All groups share one centre, and each spreads out both ways along 10 directions, with some noise.
In the rows, 128 means zero.
Some rows, each with its group after it:
[172 124 108 141 173 121 110 145 155  56 187 151 152  69 165 151  97 185
 142 133 145]	(5)
[149 115 101  89 123 145 110  98 154  96 163 156 166  76 119  99 153 110
 117 110 142]	(4)
[ 78 134 123 183 128 120  80 143 129 108 164 133 111 110 147 136 151 104
 177 144  82]	(3)
[157 151 146 148 155 140 137 130 121 168  68 103 145 194  84 135  89 177
 131 120 129]	(0)
[139 123 135  88 138 136  96  79 118  95  51 125 127 133 136  86  93  67
 194 139 112]	(1)
[134 112 107 113 118 106 134 107 155 147 116 132 155 124 110 121 140 120
 148 123 129]	(0)
[164 139 110 170 139 175 121 125 153 125 103  70 217 148 141 118 129 178
 178 177 153]	(1)
[141  96 113  85 156 119  67 124 100  96 127 143 111 108  96 119 136 144
 164 106 128]	(3)
[166  83 149  56 117  96 141  81 146 158 131 179 141  85 130 134 124 130
  93 109 149]	(4)
[144  80 147  81 112  90 133 143 107 127 150 140  91 126 123 146 172 143
 119  90  93]	(4)
[ 83 133 167 123 110 156 135 164 147 165 167  83 166 115 113 166  69 128
  74 128 159]	(3)
[ 97 138 137 171 120  50 133 142 146 137 122 153 104 161 186  99 169  77
 202 131  76]	(3)
[121 126 126 139 150 102 114 130 122 120 136 139 115 120 140 140 115 135
 159 139 144]	(5)
[100 153 143 147 130 133 109 109 125 139 103 121 139 145 116 115 147  98
 155 120  95]	(5)
[156 135 165 131 155  97 131  70 108 119  69 162 113 116 186 146 100 126
 190 158 125]	(3)
[ 65  99 115  95 111  79 107 107 173 153 152 137 140  80  51 168 112  95
 136  82 106]	(2)
[ 92 130 117 114 157 103  99 175  71 108 125 132  66 132 131 115  90  98
 153 131 170]	(5)
[151 138 156 119 112  84 205 113 152 159  70 124 131 168 137 131 124 125
 129 104 112]	(3)
[129 172 158 175 150 192  96 146 172  87 160  89 210 117 130 126  91 144
 122 129 112]	(3)
[ 92  97 111 144  91  71 152 118 113 132 123 140  56 123 150 160 169 108
 178 144  82]	(3)
[111 166 131 191 148 169 105 122 141 157 104 107 157 161  94 137 100 148
 126 138 122]	(4)
[ 80 113 144  89 118  86 151 126  88  93 122 107  78  92  90 172 166 104
 146  72 100]	(2)
[115 148 136 153 122 162 119 148 158 122 173 112 170 113 131 127 123 122
 107 132 129]	(5)
[ 80 156 163 176 126  94 143 136 167 238  99 101 176 188  97 150  99 127
 142 129 144]	(4)
[119 123 111 157 126  89 118 159 132  58 145 115 118 119 191 107 165  98
 220 151 101]	(2)
[129 148 104 191 149 160 117  58 137 164 132 163 147  78 105 176 153 178
 124 151 143]	(5)
[ 78 154 127 170 118 122 134  87 129 140 136 141 127  73 147 164 134  92
 155 157 148]	(2)
[113 131 130 129 147 141  75  77 125 124 126 180 103  84 139 132  90  93
 137 147 115]	(2)
[141 127 177 127 175 105  83 136 128 130 143 148 146 131 115 147 127 169
 136  82  96]	(1)
[134 158 188 155 126 166 179 128 167 117  81  53 169 159  99 191  48 180
 112 111  74]	(3)
[157 107 155 115 176  84  61 153 116 161  93 154 127 186 147  87  80 138
 187 140 134]	(1)
[165 117 157 105 134 137 139 137 127 122 125 117 155 145 125 124 141 169
 110  98 123]	(0)
[118 122 103 139 123 118 142 157 144 141 131 118 105 146 125 138  70 129
 121 152 137]	(2)
[135 151 146 125 151 165 101 103 102  81 132 151  96  99 115 137 126 125
  94 105  89]	(0)
[142 134 141 153 107 125 157  93 178 133  91 115 149 149 119 145 133 140
 143 116  57]	(5)
[136 120 111  99 138 131 127 144 132  84 144 133 100 105 118 129  76 114
 110 118 133]	(4)
[133 112  74 154 124 107 113 182 136 118 153 110 121 173 128  85 177 141
 167 137 122]	(4)
[182 105 145  84 124 116 153 142 164 114 123 108 176 146 137 113 121 147
 119 105 125]	(5)
[118 137  76 124 113 153 146 118 113 103 100  98 115 125 121 106 132  95
 147 154 160]	(0)
[154 148  94 177 125 215 131 128 141 134 130  94 180 130 137 113 135 169
 113 187 167]	(4)
[105 129 150 125 110 151 127 196 121 109 196  99 133 117 161 127 122 115
  86 136 152]	(2)
[ 88 119 149 139 130  78 134 185  97  90 151  99  77 118 178 158 116 114
 181 140 120]	(2)
[117 118 168 133 152 136  71 154 146 142 189 137 158 109 113 161  90 167
  97 111 116]	(0)
[178 141 151 123 173 147 115 114  93  97  72 125 123 159 119 115 125 169
 143 113 107]	(0)
[ 99 140 143 129 128  95 124 143 137 128 176 157 107 103 130 139 141 105
 110  92 109]	(1)
[182 119  71  93 136 145 173  87  98  10 117 122 115  51 126 134 200 159
 159 114 147]	(0)
[120 139 161 113 133 101 130  97  99  75 137 166  86  85 145 149 175 101
 134  80  87]	(1)
[138 129 114 130 136 142 120 134 117  93 127  98 158 121 141 113 156 134
 169 142 151]	(0)
[149 104 131  99 147 160  64 123 127 119 165 164 126 106 102 120 122 150
  89 110 116]	(1)
[136 142 131 147 140 123 142 132 137 108 122 124 125 127 138 146  92 139
 138 135 121]	(1)
[102 140 111 163 110 128 156 151 145 124 151  94 141 126 138 146 141 124
 141 152 136]	(2)
[ 73 170 131 172 136 158 106 153 135  99 166 110 119 112 104 146 101 108
 112 120  98]	(4)
[ 79 158 202 156 118 118 162 115  69 131  97  96 105 121 167 178 161 108
 161 137 121]	(1)
[173 140  70 150 120 100 215 153 201  99 120  89 162 142 130 136  95 163
 129 133 156]	(1)
[111 141 107 159 122  94 161 132 145 125 120 131 107 120 152 143 101 110
 151 152 136]	(0)
[145 155 141 198 163 150  96  43 157 182 112 175 177 107 123 168 146 182
 150 147 112]	(5)
[106 143 119 160 157 113  73 101 125 126 131 153 134 115 117 113 169 108
 183 116 107]	(3)
[131 133 123 150 130 107 147 128 160 156 112 114 157 152 119 133 123 145
 151 132 135]	(0)
[102 130 150 133 168 133  15 132 155 169 177 163 176 132  85 100 135 119
 133  84  97]	(1)
[ 68 147 152 141 126 128  88 117 140 139 159 130 157  90 129 128 150  71
 154 119 127]	(2)
[118 147 132 183 157  68 124 166 151 141 127 146 117 167 183 117  80 120
 179 162 132]	(1)
[ 70 169 134 134 136 116 168 157  87  87 121  79  90 107 119 160 112  93
 148 111 163]	(0)
[172 136  78 117 131 220 126  84 150 124 128 133 175 101  78 113 109 160
  59 147 171]	(4)
[144 137 174 113 165 130  69 141 111  76 130 137 156 134 155  86 169 117
 174  92  82]	(2)
[130 100 187  93 159 113  54 155 143 123 205 161 176  81 160 140  91 143
 120 105 140]	(5)
[198  84  85 101 141 155 125 150 126  16 126  90 131 116 146 130 118 193
 170 146 120]	(3)
[ 92 157 168 204 111 139 140 152 125 122 154  83 165 121 195 155 170 133
 171 167 113]	(4)
[ 93 117 120 137 138 119  83 117 113 120 129 117 107 112  81 156 141 140
 162 110  84]	(3)
[138 158 186 127 161 112 136 132  74 104  77 106 116 166 132 130 153 141
 163  92 101]	(2)
[145 115 155  89 112 161 138 148 122 122 129  68 200 135 128 111 165 145
 127 117 160]	(4)
[114 143 145 159 173 117  83 111 125 110 119 160  81 117 124 163  70 132
 159 128  77]	(5)
[178  91 154  70 125 102 120  99 128  91  95 149 137 128 159  99 155 117
 169 101  84]	(5)

New rows. What belongs after each?
[136 154 149 165 153 168  88 146 176  83 184 130 168 111 149 134  82 140
 104 123  85]	(5)
[170 127 158 138 143 123 118  88 144 158  89 149 166 150 149 120 129 150
 160 141 114]	(5)
[143  78 126 129  97  81 173  98 163 181 157 140 180  70 163 194 167 182
 138 157 159]	(5)
[167 145 100 141 149 127 160 118 104  53 109 102 137 106 150 130 168 161
 184 138 152]	(0)
[108 133 158 137 110 148 167 219  82  95 174  64  94 137 148 169 125 170
  69 123 135]	(2)
[ 70 142 122 128  94 142 159 112 104 120 133 101 107  89 102 150 172  84
 114 114 133]	(2)
[118 169 182 132 147 123 117 121 106 116  87 114 140 157 125 101 156  89
 167  86  98]	(0)
[122 186 168 178 155 161 135 105  75 108  97 121 112 129 158 143 152 136
 140 136 119]	(2)
[122 115  92 176 152  70 111 112 180 122 154 154 131  95 136 177  95 158
 196 153 106]	(2)
[181 101 148 104 161 175  75 124  74  91 118 160  58 134 143 138  71 185
  94 149  97]	(4)
[ 95 165 164 162 135 127 164 147  86 121 104  82  90 149 102 177 136 154
 120 104 107]	(2)
[110 147 131 206 125 118  80 118 190 152 167 170 158 124 192 113 117  98
 175 181  93]	(0)
[140  86 168 108 109  89 124  87 153 162 120 157 140 104 147 173 127 146
 149 124  78]	(5)
[154 107 126 124 115 116 161 189 178 102 172 105 145 128 184 135  67 154
 109 156 148]	(5)
[104 123 162 115 144  76 110 140 128 174 126 116 174 142 131 119 142 116
 176 108 160]	(5)
[109 130 124 122 100 160 146 148 144 122 162 100 151 117 120 120 142 109
  82 126 138]	(5)
[169 119 158 147 161 173  72 116 110  76 149 124 174 100 176 131 156 179
 173 157 117]	(1)
[110 126 171 145 119 144  89  85 110 179 109 162 127 133 157 123 139  99
 135 152 104]	(5)
[164 167 110 155 156 133 132 162 168 143 114 107 198 184 125  73 102 139
 136 132 165]	(3)
[163 158 175 157 134 188 175  99 153  93  97  92 163 113 162 182  47 175
 102 157 120]	(3)
[129 117 127 146 122  93 116 110 161 180 142 156 175 133 139 115 184 125
 160 133 125]	(4)
[142 114 108  95 122 144 123 119 132  94 152 129 136 100 101 115 160 129
 112  97 123]	(4)
[139 130 130 127 115 165 137  79 128 171  97 135 146 132  96 127 155 134
  91 126 127]	(5)
[172 135 169 113 112 152 181 129 160  70 127 109 150 119 165 144 108 142
  98 114  88]	(3)
[145 122 102 122 100 134 183 155 173 140 155  88 187 135 112 130 157 160
 100 124 156]	(2)
[134 135 184 107 147 174 116 113 131 105 120 103 161 104 103 164  71 153
 103 108 115]	(3)
[135 141 172 101 202 119  33 115  95 115 114 177 108 124  97 123  82 126
 149  80 107]	(5)
[112 167 111 167 180  91 123 148 135 155 110 109 162 142  95 143 112 158
 181 117 179]	(5)
[178 169  99 181 131 135 166 143 182  98 120 121 154 174 142  84 140 139
 125 124  83]	(3)
[127 154  86 184 118 168 124 140 190 144 137 102 178 168  77 106 124 143
 113 126  97]	(2)
[126 140 212 142 135 157  50 127 152 146 142 155 157 150 173 100  83  96
 118 137  61]	(5)
[ 97 165 140 181 173 172  44 128  99 122 108 135 110 146 136 110  68 107
 166 171 113]	(0)
[125 141 169 146 109 101 200 117 124 135  85  83 144 138 151 172 159 147
 161 117 114]	(4)
[111 117 128 106 119  92 130 158 118 118 110 115 103 146 155 111 108  88
 163 135 137]	(2)
[180  71 140  55 150 129 114 184 145 123 112  80 168 167 128 115  15 177
 126 146 180]	(1)
[118 114 158 136 126 160 113 104 114  78 134 100 122  75 148 188 108 148
 150 147 102]	(3)
[167 135 134 125 137 141 145 118 143 120 116 121 171 121 157 118 106 139
 130 147 171]	(3)
[ 93 165 108 154 122 117 130 118 199 160 131 109 191 139  64 110 144 100
 132  86 111]	(1)
[156 140 115 118 189  92 114 140 125 112 111 126 151 132 101 127 113 164
 169  94 166]	(5)
[107  91 130  69 131  77 102 148 135 139 100 131  91 160  71 114  65  89
 141  83 100]	(2)
[106 114 148 138 143  66 108  83 116 138  87 156  88 119 135 163 133 122
 201 124  80]	(5)
[120 160 128 157 126 191 127 126 137 174 127 129 145 147 136 110  71 114
  67 174 169]	(2)
[153 153 159 126 120 148 166  97 153 127 135 162 130 109 148 127 115 113
  58 112 115]	(3)
[154 139 168 171 158  78 135  87 135 199  51 162 124 176 161 146  89 159
 184 158 115]	(4)
[142 125 120 134 170  79 127 109 144 154 131 137 199  94 106 156 177 181
 181 100 192]	(5)
[102 113 162 114 129 146  75 101 103 157 153 170 116  96 140 139 119 116
 103 139 126]	(5)
[112  99 119  71 124 118 100 139 109 138 162 135 137  98 104 110 153 115
 117 104 173]	(3)
[149 113 116  81 131 125 137 144 122  99 139 117 155 113 135  97 159 123
 137 116 171]	(5)
[152 160  98 153 121  97 144 114 158 121 148 196 110 139 155  72 189  85
 115 111  93]	(3)
[120 131  75 118  83 127 204 123 107 134  80  87 105 157 103 113 179 114
 136 136 151]	(5)
[193 114  52 150 132 131 140 126 173 118 162 156 158 122 134 106 171 178
 118 141 141]	(1)
[141 138  41 148 164 108 103 157 159  94 133 168  69 143 125  95  24 108
 137 162 142]	(4)
[139 119 122 145 153 101  81 132 109 143 136 181 100 143 181 101 130 124
 165 165 127]	(1)
[119 165 128 158 116 138 131  92 155 135 163 163 177  92 142 104 202  87
 116 118 128]	(3)
[125 155 171 165 162  94 120 149 138 125 114 108 160 153 156 143 117 154
 183 122 116]	(1)
[152 149 114 140 179 148  83 113 125 124 107 136 164 134 107 108 104 157
 155 137 156]	(3)
[ 82 145 168 119 145  77 139 162 124 117 143 111 127 115 130 161 115 114
 143  86 134]	(0)
[139 151 181 121 144 158 100 131 105 126 130 139 158 134 160 101 131 116
 119 126 145]	(2)
[121 148 169 159 142 126 124 155  99 121 125 117 122 144 178 130 118 132
 148 145 134]	(2)
[151 100 157 103 123  78 146 147 119  72 135 119 144 106 223 115 168 111
 206 139 135]	(4)
[115 122 203  76 153 142  64  81 113  90 135 131 166  67  91 150 155 114
 140  51  75]	(3)
[112 138 168 159 122 153 135 161  95  68 152  90 125 107 206 155 139 134
 157 163 115]	(4)
[ 79 167 139 124 133  85 158 130 156  97  98 138  55 121 119 148  13  46
 120 100  97]	(1)
[135  94 101  89 141  54 183 176 135 135 124 102 114 123  89 181  72 185
 129 100 190]	(5)
[ 96 142 117 145 131 107 125 149 118 130 124 114 124 135 132 118 134 104
 162 138 148]	(5)
[161 136 127 118 176 146 102 152 121  90 143 143 118 125 128 124  58 162
 107 128 153]	(5)
[ 91  96 164  70 108 110 120 102 118 159 138 131 147  95  82 145 187 102
 116  68 119]	(5)
[105 122  82 134  84  88 204 113 115 125  79  90  82 145 119 137 174 105
 172 137 118]	(5)
[106 152 134 123 118 150 169 131  89 134  89  90  82 159  75 148 117 127
  85 101 121]	(2)
[121 178 171 182 181 102 127 157 179  71 157 116 149 110 124 180  61 158
 148  84  85]	(1)
[147 159 118 184 133 124 173 118 143  95 120 109 142 121 157 153 148 158
 160 143 121]	(1)
[128 123 116 132 114 176 143 146 141 133 163 125 127 100 162 145  52 134
  59 194 181]	(4)
[180 140 127 147 195 137  34  87 193 136 105 177 192 163  81  87  91 154
 161  95  57]	(2)
[172  96  95 106 117 122 127 167 199 138 154 116 196 160 121  90  98 152
 106 130 143]	(2)
[167 100 136 106 138 116 177 181 121 120 141 109 107 139 143 169  64 199
  84 139 158]	(1)
[132 141 107 177 140 157 123 154 140 118 136 105 126 143 142 138  66 154
 125 174 138]	(3)
[130 132 129 127 120  94 158 162 160 117 129  92 171 149 128 116 133 126
 161 114 130]	(5)
[188 158 137 154 161 157 126 159 166  67 119 121 155 165 169  93  65 152
 131 137  99]	(3)
[126 147 149 153 117 116 193 125 106  82  96  97  97 119 193 164 107 126
 161 164 132]	(1)
[107 151 160 172 107 156 113 150 173 102 144 104 142 158 165 109  93  85
 127 143  60]	(5)
[148 158 124 164 127 148 155 122 162 108 121 108 159 139 138 128 117 143
 125 135 117]	(3)
[122 132 158 116 122 105 122 174 164 104 146 101 157 152 128 106 137 105
 133  81  78]	(3)
[ 63 126  81 107  57 158 177 138  77 151 119  85  86 125 103 106 203  58
 102 146 176]	(5)
[135 128 132 110 166 101  92 173 193 140 146 123 169 157  75 119  33 148
 113  84 124]	(1)
[125 147 107 179 147 103 151 133 126  83 139 152  86  98 189 161  84 136
 157 170 134]	(0)
[136 121 117 125 131  89 129 125 116 155 116 167  89 147 134 116 138 120
 124 121 124]	(1)
[127 121 148 129 135 133  78 106 147 118 155 173 126 104 142 119 121 110
 126 125  87]	(0)
[147 128 164  80 147 154  65 140 132  92 121 121 156 162  88  66 154 108
 123  57  74]	(2)
